The rows of a group lie close to one hidden flat surface of 10 dimensions, which passes through zero. Surfaces can cross.
(in the rows, 128 means zero)
Known rows, each followed by its group:
[104 121 124 180 110  86 176 134 122  93 163 108 129 144 161  90 143 105
 138 126 130] => k_628
[140 106 124  98  88 155 127 141 180 197 118 153  86 130  99  93 164 165
 124 121 147] => k_139
[ 98 126 127  84 122 114 137 148 113  94 170  95  87 138 132 150 118  86
 154  81 162] => k_628
[104 129 119 124 149 140 127 120 123 108  93 138 124 123 132 121 133 130
 176 116 153] => k_918
[116  90 127  61 188 147 144 120 167  87  38 129 137 110 117 132 117 115
 117 153 199] => k_628
[121 119 146  78 114 159 133 156 128  91 143  94 100 158 118 159  88  95
 134 117 152] => k_887
[117 111 127 160 137 130 114 147 106 107 141 127 133 168 130  72  97 107
 134 117 123] => k_139
[164  75 126 156 149 140 153 136 170 139  96 161 116 179 130  69  62 149
 106  91 134] => k_421
[ 99 119 165  83 127 146 118 113  99  70  87 134 126  99 132 147 170  92
 130 108 217] => k_421
[106  65  83 103 162 107 187 142 193 118  99 129 135 140 124  83 109 137
 158 105 160] => k_887
[142 112 151 178  92 169 123 130 131  91 124 141 109 155 113 104 120 147
 143 168  85] => k_526
[132 145 194 132  87 176  59 100  73  98 121 143 136 121 125 182 133 121
 125 141 145] => k_421
[146  98 123 118 110 144 113 118 178 196 112 178 113 120 119 116 141 176
 125 134 140] => k_918
[ 94  93  82 101 164 148 115 169 188 215 163 142  60 152 133 140 114 117
 184 101 158] => k_104
[140 141 191 151  94 174  98 137  88 105 146 108 113 169 140 155 101  97
 103 142 143] => k_628
[127  72 121  98 159 157 114 170 126 159 119 127 149 172  87 124 140 117
  90  96 167] => k_918
[136 129 128  75  81 135 165 148 168 111 130  91 102 169 100 184  59 175
 154 137 124] => k_526
[107 137 127 138  88 104 138 119 117  83 129  97 165 150 119 101 117 152
 176 176 121] => k_104
[149 160 127 133 176 104 126 118 124 122 121 118 124  89 133 176 130 120
  80 183 104] => k_628
[168 114 117  96  99  94 131 142 163 134 101 124 161 167  92  79  63 196
 105 169 114] => k_526
[152 166 168 119 101 159  86 120  71  67 125 129 101 106 104 114 136 122
 116 124  90] => k_526
[130 169 136 131 134 134 166 102 152 110  71 107 143  99 128 168 152 150
 125 182 129] => k_887
[106 137 136 154 145 143 150 132 126  76 120 105 103 149 157 112 121  96
 168 132 152] => k_652
[154 120 144 163 147 129 130 107 115 123  91 146 184 117 130  95 150 122
  65 166 121] => k_887
[142 120 139 118  93 140  65 125 113 190 172 162 150 113 111 116 135 145
 117 132  99] => k_918
[147 127 132 144 144 103 112  98 102 151  99 159 170  99 129 105 150 140
  80 103 138] => k_104
[116 152 158 148 113 123 146  96 116  84 101 107 152  97 146 182 167 119
 122 199 152] => k_421
[120 156 150 146 144 124 153 101  99  36 101 126 101  96 138 140 140 105
 141 105 119] => k_104
[111 147 127 119 141 178  81 108 104 126  79 158 119 133 109 135 127 146
 205  74 142] => k_526
[154 124 145 163  87 127 138  97 148 124  78 159 149 143 129  92 100 184
 135 137 124] => k_887
[155  93 119 173 221 149 107 115 112 114 100 187 125 133 140  98  76 102
 118  70  93] => k_104
[134 128 141 136 142 103 134 124 114  99 157 105 158 119 155 172  87  96
  93 156 107] => k_139
[147  91 136 146 172 133 113 103 122 143  92 161 202 127 123 134 112 134
  81 146 129] => k_139
[ 83  88 125  92 138  92 117 145 112  79 153 140  78 103 122 105 171  97
 138  76 180] => k_652
[107 153 130 115 103 139  85 121 106 129 167 130 124 117 129 118 104 124
 192 140  90] => k_918
[106 102 138 133 119 123 169 100 156 142 109 149 131 107 157 182 180 132
 136 102 194] => k_526
[113 153  92 102 151 141 147 155 162 140 150  85 110 135 121 180 110 130
 171 180  95] => k_887
[148  78 164 112 125 197 134 125 162 143  97 150 153 144 121 151 118 120
  99 134 147] => k_526
[ 96  95  99 123 151  74 149 128 163 146 129 147 119 108 159 110 171 124
 116 126 182] => k_652
[129 116 109  48 116 113 163 148 177 172 148 122  93  93 121 169 152 135
 116 102 165] => k_421
[120  66 133 100  95 106 126 140 135 152 145 145 132 181 132 140  87 132
 130  56 202] => k_526
[115 141  86  43 155 197 107 145 168 162  94 120 120 106  59 143 137 165
 202 138 103] => k_421
[124 148 135 172 120 122 130  98 118  95 112 137 120  98 142  97 151 136
 141 155 102] => k_139
[127 117  98 128 186 144 129 101 124 173  60 143 203 153 136 166 102 140
 143  69 169] => k_526
[149  88 132 117 109 146 116 159 130 127 187 137  98 133  95 107 109 123
 118  95  82] => k_887
[131 154 136  86 141 177  77 148  69 103 125 104 157 131  74 117 117 107
 143 125  86] => k_421
[155 166 123 151 105 133  79 128 100 180 165 144 131 123 115 129 117 155
 120 116  59] => k_526
[134 114 140 103  83  91 128 136 142 146 150 142 118 128 155  55 125 111
  96 124 168] => k_139
[153 106 139 212 111 193 124 130 146 131 116 161  66 168  97 103 121 168
 139 140  88] => k_918
[125 100 174  95  76 151  88 124 108 120 158 156 118  89 125 127 182 102
 106 123 154] => k_918
[123  89 129  76 118 113 122 121 150 174 110 162 123 105 127 115 181 128
 105  80 221] => k_139
[117 104 141  70 107  97 135 153 111 117 188 125  93 114 128 129 136  87
 101  53 153] => k_628
[117  96 123  94 158 130  94 129 101 148 135 161 122  89 110 113 178 104
 113  61 151] => k_887
[138 117 124  57 119 109 168 140 145 104 143 112 108  99 105 150 144 121
 114  85 124] => k_628
[133 113 149 203 115 155 107 125 114 120 137 151 126 157 132  81 126 135
 130 165  90] => k_628
[140 174 127 116 113 146 116  89 163 129  88 139 149  85 129 138 106 171
 181 186  81] => k_918
[123  92 129  60 118 186 103 142 162 157  96 134 123 162 106 138 106 135
 160 114 186] => k_628
[142 139 123  97 130 111  48 104  98 185 151 178 160  94 139 142  94 131
 134  93 118] => k_139
[137 144 123 163 179 190 131 160 140 140 101  98 106 163 109 127 132 118
 116 171 102] => k_104
[114 119 156 149 148 113 139 153  99  97 193 102 122 107 142 137 166  65
  61 158 116] => k_887
[123 139 129 179 142 132 159 131 143  62 131 113  93 123 123 115 127 136
 132 188  72] => k_652
[142 132 127 139 148 121 119 148 125 106 159 128  70 123 124 126  99 123
 115 134  90] => k_652
[111 101 131 131 121  76 143 142 110  96 169 106 143 168 157 103 102  85
 104 114 153] => k_104
[117 177 141 107 109 135 118 127  54 132 144  70 193 169 156 164  83  72
 144  55 166] => k_652
[115 104 128 108 106 132  96 123 138 172 134 162 124 110 122 117 167 138
 140 106 157] => k_652
[158 162 143 158 102 150  74 114  92 195 140 152 148 148 145 118 103 122
 110  98 109] => k_652
[105 127  85 155 152  83 152 155 149 150 170  97 145 155 144 124 123 128
 145 164 107] => k_918
[148 148  86 159 134  60 120 127 135 216 201 137 148 121 152 140 109 154
 109 122  69] => k_104
[ 96 118 121 196 171 126 154 126 109  58 140  98 141 148 149 158 109  99
 151 168  96] => k_139
[ 99  96 156 141 129 143  96 124  98  90 121 141 116 175 155 122  85  91
 158  96 201] => k_421
[ 90  66 127 153 136 107 117 152 122 161 191 144 121 155 172 112 135  83
 132  79 191] => k_526
[ 82  98  82 112 181  87 152 154 140 116 126 107 137 163 153  94  95 100
 168 120 165] => k_628
[146 110 107  38 185 143 133 130 150 124  67 138 159  97  94 150 104 136
 111 110 136] => k_628
[136 132 134 162 116 118 121 113  90 126 120 142 155 131 124  84 134 131
 121  91 115] => k_628
[130  88  96 168 183 135 127 146 204 175 121 156  71 169 154  78  75 131
 137 194 131] => k_652
[150 157 113 121 138 133 112 143 106 151 143 105 173 155 102 140  68 150
 126 124  66] => k_652
[107 118 170 141 164 193 159 141 105  17  97  92 108 140 134 120 127  57
 142 167 135] => k_526
[121 143  85 182 166 122 190 126 159 116  91 125  58 149 137 147 136 168
 161 104 143] => k_918
[156 183 142 160  92  94 145  92 137 124 147 125 110  86 157 145 117 151
 119 158  73] => k_918
[131 131 140 135 117  91 132 104 109 113  94 133 166 142 156 102 107 140
 115  91 179] => k_887
[118  62 145 115 128 191  77 122 157 157  77 188 150 142 103  83 134 156
 146 156 169] => k_421
[122 190  94 124 143 168 179 144 144 103  80  77  87 139  86 156 161 163
 199 119 108] => k_139
[124 113 159 106  77 151  66 122  74 106 159 166 117  99  72 121 188 143
 136  74 108] => k_652
[160 138 157 149 104 117 126 118  96 103 169 138 114 112 134 148 110 111
  91 104  82] => k_104
[139 145 147 118  73  69 116  78  91  82 159 148 160  74 131 141 112 147
 130  77  93] => k_104
[149 125 150 137 162 115 120 144 138  99 137 146  40 132 170 108  94  80
  80 126 142] => k_652
[100 183  86 116 125 147  86 151 119 163 184 100  76 149 107 165 104 150
 232 110  78] => k_104
[114 187 138 163  81  75 140 103 115 103 185 123  76  73 167 155 182 127
 145 128 103] => k_918
[109 100 116 107 149 111 188 153 143 115 118  91 127 154 134 140 144 107
 107 100 184] => k_139
[ 87 132  86 105 172  96 147 142 131 108 109  97 133 166 153  93  89  99
 189 106 176] => k_139
[134 130 118  51 139 150 134 132 170 152 100 114 132 129 108 181 113 146
 140 134 164] => k_421
[108 164 136 155 127 149 127  94  93  73  88 144  86  87 124 127 185 134
 181 101 129] => k_421
[112 129 112  96 174 122 143  94 119  79  51 130 160 114 129 130 104 126
 176  99 159] => k_104
[113  83 131 171 118 149 125 162 138 119 173 129 125 194 137  77  83 103
 140 162 113] => k_887
[112 108 135 114 135 112  98 156  99 147 143 125 153 182 159 117  80  88
 113 107 190] => k_887
[146 170 125 114 136 130 107 128  99 149 130 102 195 115 106 166 124 134
 106 159  90] => k_421

New rows. What belongs after each?
[ 85 102  86 157 135  96 141 124 144 141 131 161 107 118 141  72 164 153
 190  94 132] => k_887
[104 152 100  55 141 106  82  97 137 153  72 155 144  94 150  67  90 136
 195 115 167] => k_139
[101 127 127 140  82 101 119 146 135  95 166 129  62 141 119  83 129 147
 170 141 113] => k_526
[115 108 155 136 146 133  75 119 100 169 110 159 167 115 158 111 187  97
  85 152 202] => k_887
[106 105 108 152 152 168 138 136 138 140 116 138 104 142  93 178 180 149
 151 109 139] => k_139
[106 135 137 139 154 156 104 124  90  96 129 130 104 108 130 124 175  86
 145 132 132] => k_887
[139 108  92 113 122 125 199 157 211 144 160 109  51 129 114 110 129 148
 142 126  87] => k_421
[152  77 161 121  95 130 121 134 146 152 186 165  94 114 140 136 129 106
  60 109 133] => k_104
[176 103 125 131 113 136 147 143 180 150 106 121 179 181 102 118  49 188
  98 187  88] => k_526
[116 161  90 149 240 140 154 144 115 140  87 113  82 118 149 147 160  86
 131  96 155] => k_104
[161 129 155 123 160 184 118 136 100  95 124 135  96 127 113 154 102  86
  89  89 109] => k_104
[ 91 136 106 128 154 103  98 126  95 159 118 143 122 122 148  99 182 106
 150  72 200] => k_104
[152 113 133 151 140 116 135  90 133 119  69 156 203 110 129  94 131 158
  92 149 130] => k_104
[117 143 133 115  69 110  98 129 144 143 164 149  75 125 154  27 120 119
 170 122 140] => k_139
[138 178 106  83 124 103 193 149 151 129 127  71 108 109 118 181 148 135
 110 112 137] => k_139
[ 97 104 131  96 123 171 103 125 144 163 150 153  72 102 130 164 175 116
 184  89 171] => k_526
[131 115 161  75 119 176 134 129 118  43  94 114 118 112  70 143 135 124
 130 128 122] => k_652
[120 153 113 109 142  97 161 134 155  97 112 104 116 100 132 103 150 133
 128 189 114] => k_526
[166 127 134 125 128 154  97 135 138 171 148 137 167 137  98 163  89 152
  95 147  77] => k_139
[155 145  99 113 160  89 164 131 145 155 108 114 164 115 124 113 121 131
  82 105  99] => k_421
[119 103 115 136 135 101 152 129 139 113 128 131 134 144 134  84 100 133
 145  99 136] => k_887
[128 113 118  84 115 207  86 177 162 175 154 120  80 179  80 144  92 133
 167 140 120] => k_104
[128 108 136 136 105 150  77 131 113 126 115 172 117 154 103  79 117 158
 158 103 131] => k_526
[ 98 129 148 107 100 157  59 152  87 100 169 146  49 130 106  91 142  97
 182  86 134] => k_526
[136 142 105 171 144  94  86 136 116 183 185 145 109 136 143 115 108 135
 120 108  81] => k_652
[136 124 170 160  91 183 112  97 154 163  95 167 106 124 173 114 151 119
 125 152 190] => k_652
[111 114 115  68  97  87 138 167 154 147 182 102 106 154 157  87  88  87
 129 114 183] => k_139
[104  81 110 103 156  94 106 118 162 170 143 162 177 125 163 132  85 123
 134 153 164] => k_139
[127  91 154 182 134 114 166 144 108  57 136 125 102 176 151  56  96  84
 105  92 144] => k_421
[115  95 102 131 156 142  99 143 132 177 188 140 125 132 111 232 125 136
 140 101 118] => k_139
[105  82 120 114 114  93 140 126 147 147 154 148 114 141 152 122 142 129
 137  94 201] => k_526
[108 148  98  98 154  72 155 139 122 141 150  86 179  99 133 140 164 109
  96 161 117] => k_421
[109 146 136  74  95 151 139 155  89  86 163  62 142 159  97 178 101 101
 173  89 121] => k_652
[120 174  91 150 192 114 149 145 112 152 106  84 132 146 142 136 148 104
 113 134 138] => k_104
[142 130 112 189 154 113 134 120 175 206 114 156 127 149 193  97 108 133
 115 170 136] => k_652
[159 117 141 147 142 153 101 136 139 122 114 148 104 141 113 102  90 134
 108 160  97] => k_652
[148 176 159  64 107 138 103  93 104 134  77 136 125  75 123 190 165 137
 110  84 174] => k_887
[136 116 110 149 126 153 140 120 183 170  90 167  82 109 109 143 177 189
 140 134 140] => k_918
[130 102 102 109 128 120  90 123 153 214 124 185 126 116 122 104 140 159
 124  83 147] => k_421
[139 153 116 109 194 167 131 121 106 105  51 120 146 130 112 142 109 117
 146 105 135] => k_104
[164 157 138  92 116 130 124 119 121 171 117 114 172 123 133 170 102 129
  83 110 137] => k_652
[126 164 116  79 211 134  99 112 111 132  69 126 134  93 125 187 110 115
 120 144 147] => k_628
[121 190  78 119 130 115 102 125 129 148 123 117 102 118  99 126 125 185
 200 148  65] => k_526
[158 137 143 183 135 150 141 133 105 124 144 112 133 124  88 195 147 146
  88 135  59] => k_139
[109 115 127 127 137  97 159 146 120  93 142 114 138  98 134  87 177  95
  92 141 132] => k_421
[118 135 159  94  98 131 139  91 152  81 105 142  80  86 152 141 137 120
 167 127 172] => k_918
[131 137 148 118 129 151  83 141  79 123 122 109 147 194 134 118  51  95
 140 108 159] => k_887
[123 103 132 117 100 120 113 111 146 158 135 154 159  97 137  98 162 139
 126 164 133] => k_918
[ 96 140 134 122 152 202  89 141  66  94 113 117 118 128  69 139 186 119
 170  89 119] => k_918
[143  90 123  24 127 121 145 169 163 119 146 102 125 127  80 172  97 125
  91 120 144] => k_652
[103 112 153  92 130 134 161  98 137  27  73 130 123 101 134 132 134 116
 168 118 176] => k_104
[142 130 109 112 201  93  94 142  76  73 107 138 117 114  88 107  99 123
 108  84  94] => k_652
[152 118 146  89 185 167 120 120 124 114  91 159 104 101 117 167  82 105
 106  67 122] => k_104
[ 96 136 148 115 109 121 127 132  90  91 153 108  88 129 158 130 150  74
 152  76 184] => k_652
[106 106 134 135 137  84 166 128 131  85 126 106 171 138 178  76  99  87
 115 171 156] => k_918
[112 172 107 136 148  72 134  91 111 118  84 134 152  93 168  83 142 124
 159 130 149] => k_139
[152  99 175 134 123 148 103 120  78  92  93 148 201 148 100  76 115 117
  74 105 127] => k_652
[137 159 118 158 125 117  94 107 128 155 140 149 143 110 134 120 105 152
 153 165  67] => k_139
[138 130 168 114 125 155 132 107 134  81  84 154  76  88 131 137 153 109
  99 122 167] => k_652
[179 147 152  88 110 173 105 121 139 130 114 136 129 139 103 150  51 142
 110 119  95] => k_918
[115 129 133 134 115  47 129 123 125 118 156 135 153 122 203  27  92  87
 109 146 159] => k_139
[147 153 113 170 106 101 179 109 160 131 130 149  55  72 135 116 186 165
 123 105  87] => k_421
[146 143 107 163 133 114 162 134 162 148 114 101 150 153 129  77 103 158
 126 185  73] => k_139
[103  91  86  95 117 139 116 153 162 174 151 122 154 169 107 116 108 149
 187 128 134] => k_652
[141 169 184 155  97 175  73  96  67  85 110 145 112 122 126 170 115 126
 143 107 125] => k_421
[165 145 124  70 149 134 143 123 171 166  87 123 136 109 123 180 102 141
  90 140 142] => k_652
[135 139 125 136 146 112  92 119  76  92 143 152  97  87  96 117 161 135
 109  84  87] => k_652
[111 131 146  68  93 149 147 128 158 127 115 119 109 108 118 156 173 138
 140 151 175] => k_104
[ 97  85  93  67 206 121 133 147 162 125  76 132 130 145 127 129  93 112
 153 133 185] => k_628
[132  88 153  90 127 149 159 147 176  85 125 126  51 120 126 140 125 110
 117 160 166] => k_652
[ 86 100  99 140 130 116 145 142 129 106 138 116 154 158 119  91 128 135
 185 128 132] => k_652
[122 158 136  92 116 109 141 122 116 116  95  93 163 118 121 140 155 132
 119 137 167] => k_104
[110  39 127  96 110 103 133 135 180 133 158 172 129 141 144 100  88 127
 141 112 163] => k_104
[134 115 109  94 187 183 101 146 150 152  83 141 106 176 110 121  44 126
 161 126 135] => k_652
[163 121 152 132  65 136 145 124 140 135 147 126 133 159 113 190  86 167
 107 113 117] => k_526
[147 133 167 118 108 178 131 124 126  78 102 132  96 107 108 139 140 132
 113 120 108] => k_421
[121 146 114 114 139 106 119 133 105 142 130 146  38 144 155 153 111 119
 157   5 194] => k_918
[151 110 117  81 135 153 113 144 144 147 135 126 155 165 104 143  38 142
 135 111  96] => k_104
[171 149 140  95 118 155 114 125 128 138 123 123 137 137 107 158  70 146
 104 124  90] => k_918
[135  91  89 141 175 110 116 137 160 165 105 161 154 141 113  85 102 159
 124 147 102] => k_652
[146 111 139 181 173 103 131  96 133 123  74 183 125  93 158  71 163 128
  67 151 156] => k_652
[129 175 163 121 122 143 116 108 123 131 116 134  53 104 182 168 133  83
 131  96 184] => k_652
[122 133 136  71  57 137 100 126 132 114 142 112 161 142  89 143  77 174
 182 142 106] => k_104
[145 188  96 116 175 112 163 118 164 159  93 106 116 114 160 184  98 132
 139 151 138] => k_652
[142 106 157  89  67 149  82 131  96 140 169 153 131 105  76 132 165 143
 111  94 113] => k_652
[107 124 112 110 129  83 115 129 128 155 193 127 125 114 162 162 110 105
 135 127 133] => k_139
[121 121 121 100 118 134  47 120 101 197 151 166 169 111 116 103 131 130
 140 103 124] => k_918
[127 132 147 178 119 129 103 104  70  89  79 146 192 140 124  56 129 145
 130 144 125] => k_104
[114 115 142 159 145  74 152 105 121  81 136 128 145  98 177 142 145 101
 111 158 144] => k_139
[148 174 103 124 128  95 130 104 155 151 121 131 139 128 159 139  37 156
 157 134  94] => k_918
[147 121 145 163 110 131 182 114 150  76 104 108 163 109 107 124 154 156
  93 201  77] => k_652
[128 177  99 107 117  80 159 141 116 128 190  96  70  79 133 143 167 113
 120  76 101] => k_421
[ 81  80  82 103 189 141 125 163 149 140 141 122 115 163 126  99 112 109
 189 111 146] => k_887
[ 89 165  92 156 134 104 163 108 116  97 123 107 128 102 126 134 180 143
 202 130 118] => k_652
[107  79 125  94 101 133 167 138 190 160 131 123 149 141 131 133 143 139
 144 158 179] => k_652
[150 110 122 100 132 164 128 143 168 152 112 131 144 143 103 123  93 147
 113 173 106] => k_526
[119 113 137 153 140  82 131 133  82 144 158 139 132 117 140 148 185 103
  77  66 168] => k_139
[170 107 170 132 117 147 129 153 104  90 170  99 161 175 119 142  51  91
  50 148  83] => k_139
[101 149 133 114 110  88 159 111  92  90 121 101 150  93 138 154 184 102
 137  82 179] => k_652
[135 126 142 100  71 109 167 162 150 139 201  92  66 126 129 156 153 111
  86 108 146] => k_139
